All groups share one centre, and each spreads out both ways along 5 directions, with some noise.
In the rows, 128 means zero.
Known rows, each followed by its group:
[114 138 143 101 132 162 165 114 102 177 126 162 124] | (5)
[126 132 143 106  55 174 141  84 163 131 102 118 169] | (1)
[126 136 177  77 126 155 174 113 126 190 113 129 152] | (4)
[ 98 147 109 175 101 135  97 138 126 130 144 165 103] | (4)
[112 107 126 154 166 147 152 145  81  86 127 167  98] | (4)
[123 142 128 118 137 137 144 113 109 142 132 143 126] | (1)
[137 138 134 139 107 107 104 120 138 102 138 122 134] | (6)
[125 149 137 139 103 108  91 133 134 132 151 158 123] | (4)
[132 142 142 108 114 138 127 111 111 135 145 174 127] | (5)
[140 144 152 107 112 106 107 127 138 145 150 151 132] | (0)
[ 94 136 177 152 168 123 176 156  95 138 115 125 118] | (5)
[149 146 136 101 104 123 107  97 109 114 165 187 122] | (5)
[137 151  93 120 148 120 133  81  86 114 151 136 115] | (0)
[132 161 100 135 159  93 129  86  85 125 157 118 110] | (0)
[147 158 138 112 106  91 109  91 142 127 144 104 148] | (3)
[130 119 116 150 176  93 124 157 113 104 137 113 104] | (1)
[129 156  76 120 180 112 148  84  81 151 150 110 108] | (1)
[148 125 102 124 121 109 111 109 152 114 123  73 142] | (5)
[127 130  80 162 142 103  82 149 126 114 148 135 101] | (2)
[154  90 129  96  77 182 127 109 152  83 109 154 151] | (3)
[115 126 119 126 141 145 148 123 111 141 124 133 122] | (3)
[137 140 151 134 107  94  96 138 145 122 143 130 132] | (6)
[149 120  99 114 138 124 121 109 125 111 133 112 127] | (2)
[147 127 111  94  89 160 112 100 145 143 135 157 140] | (0)
[135 135 121 128 113 137 141  83 114  93 123 118 137] | (3)
[109 120 130 128 136 153 165 129 132 152 101  99 140] | (2)
[134 124 181 120 105 132 167 110 139  95  93  84 165] | (6)
[137 137 117 125 120 116 111 121 130 131 141 129 129] | (6)
[161 117 123 112 121 108 106 115 137  87 140 121 136] | (0)
[144 121 175 102 119 137 144 128 115 104 128 167 136] | (1)
[139 169 126 136 101  87  71 110 110 107 183 187 107] | (4)
[125 129 137 139 127 118 123 143 139 128 130 121 128] | (1)
[116 135  83 150 158 132 152 102 109 127 112  78 122] | (3)
[138 120 120  99 128 158 163  95 119 135 109 113 142] | (6)
[151 139 138 122 110  86  92 125 153 116 145 116 138] | (4)
[120 130 137 121 144 130 155 129 126 161 115  97 135] | (6)
[148 129 127 115 111 121 116 114 143 116 128 113 143] | (6)
[119 150 104 141 133 131 117 105  86 112 157 176  98] | (2)
[114 111  82 118 152 170 161 118 116 155 111 113 120] | (3)
[128 123 166 154 109  98 106 156 148  84 125 128 135] | (3)
[121 150 169 125 118  96 113 149 143 167 142 131 137] | (0)
[146 135 123 108 128 118 127 106 125 127 134 119 135] | (5)
[114 130 125 131 132 148 150 118 118 138 119 129 127] | (4)
[125  98 121 124 112 181 158 123 140 119  86 109 147] | (0)
[108 162 121 152 107 136 145  77 104 108 129 118 131] | (2)
[109 160 160 125 115 142 149 104  95 140 145 174 122] | (2)
[174 131  93  94 118 102 102  88 153 115 139  86 148] | (5)
[142 132 134 112 123 119 123 115 129 126 137 129 134] | (2)
[114 168 146 119  72 114  94 122 172 198 140 126 149] | (1)

New rows, each followed by its group:
[139 121 135  93 112 152 131 124 133 147 129 154 135] | (3)
[155 122 126  91 145 126 125 122 109 134 145 159 125] | (2)
[113 132  75 135 107 186 142  78 106 115 122 145 120] | (5)
[ 93 141 142 153 138 137 127 159 109 156 142 180  98] | (2)
[143 131 162 143  99  88  97 141 157  90 131 112 144] | (3)
[142 119  82 128 148 119 142  93 133 106 107  46 144] | (5)
[ 52 175 159 174  75 166 103 159 112 200 158 252  90] | (4)
[126 127 104  91 149 174 170  98  95 168 125 148 120] | (6)
[154 127  97  94 147 138 141  86  90 110 144 152 120] | (2)
[115 138 142 150 121 111 105 157 137 144 137 139 120] | (2)
[134 135 134 134 104 114 106 126 141 118 139 134 133] | (5)
[118 136 200 104 105 133 165 139 154 175 101 108 164] | (2)
[128 143 139 112 100 133 115 122 146 169 134 144 140] | (0)
[120 149  85 144 158 119 148  83  93 118 131  94 119] | (0)
[ 78 117 117 165 129 186 159 145 109 133 100 149 110] | (1)
[112 141 124 139 151 121 143 124 109 145 131 117 118] | (3)
[126 146  59 148 126 126  87 103 105 112 165 166  95] | (6)
[152 122  78 123 157 115 100 119 104 108 162 157 100] | (2)
[122 143 168 108 107 127 126 138 146 173 127 145 140] | (4)
[125 121 108 132 134 147 144 118 123 121 119 114 130] | (3)
[115 156 170 181  93  98 117 115 120  47 135 136 129] | (6)
[126 167 151 128 140  79 119 124 109 152 160 137 118] | (0)
[158 129 112  83  91 144 101  97 132 130 150 171 135] | (0)
[121 185  83 164 164  54 110  94 115 143 149  46 121] | (0)
[139 101  77 122 140 133 115 147 168 156 105  67 135] | (3)
[132  98 115 142 114 152 143 120 144  81  96  93 142] | (1)
[138 118 127 111 108 149 135 109 128 115 123 134 137] | (3)
[ 61 161 135 151 121 163 172 127 131 226 103 102 133] | (0)
[122 139 140 133 152 106 123 147 112 143 147 150 110] | (1)
[142 132 145 121 156 110 144 116  86  91 143 146 120] | (0)
[130 165 150 123 149  93 129 114  90 140 162 158 112] | (0)
[108 144  89 171 141 117 121 112 114 106 130 105 113] | (6)
[119 122 127 118 148 148 150 133 111 152 127 146 119] | (2)
[120 150 124 137 111 122 111 116 125 131 145 147 120] | (4)
[111 168 117 151 137  89 121 118 129 160 137  83 128] | (0)
[110 136 141 146 116 122 135 138 149 142 109 100 140] | (2)
[128 164 180 122  71 117 152  72 151 116 108  73 178] | (2)
[121 168 136 134 150  90 128 112 102 151 157 128 115] | (0)
[176 100 173  93 170  86 142 145 120  83 133 116 138] | (4)
[137 126 108 107  99 175 156  61 106  87 115 138 142] | (3)
[157 149 137 126 138  67  96 121 127 105 159 121 127] | (0)
[111 184 161 118 108  96 105 132 133 214 162 156 125] | (0)
[123 121  78 133 162 119 129 137 142 172 114  64 127] | (3)
[121 168 116 113  82 125 110  88 154 189 134 107 148] | (1)
[143 142  95 142 187  90 149  83  67  66 144  95 109] | (0)
[147  90  85  83 134 162 118 151 171 195 112 109 137] | (3)
[105 143 162 124 145 151 185 122  90 143 115 139 128] | (6)
[144 128 182 102  90 126 109 140 144 120 140 177 140] | (3)
[129  96 145 140 112 141 118 158 151 100 110 137 135] | (3)
[147 129 109  88 152 132 157  93 123 155 119  88 144] | (5)
[132 154 111 133 138 103 121 105 113 134 144 116 123] | (0)
[142 107  78 119 115 156 135  90 144 105 104  83 145] | (3)
[123 136 125 158  84 118  86 129 151  98 137 141 129] | (5)
[151 110 190 108 103 128 130 145 140  95 124 161 146] | (1)
[130 140 136  82 131 161 164  95  90 165 142 173 123] | (5)
[117 161 118 189 119  67  61 145 133 102 166 137 104] | (6)
[165 127 122 117 149  87 114 112 116  73 142 113 131] | (4)
[ 91 148 157 143 133 161 162 121  64 119 143 207 101] | (5)
[157 107 130 101  99 139 112 120 150 103 128 140 146] | (0)
[111 189  92 119 127 109 111  87 126 217 154 109 123] | (1)
[131 127 133 107 143 146 152 124 109 150 133 146 124] | (2)
[167 129 134 113  95  74  68 130 187 123 139  91 157] | (5)
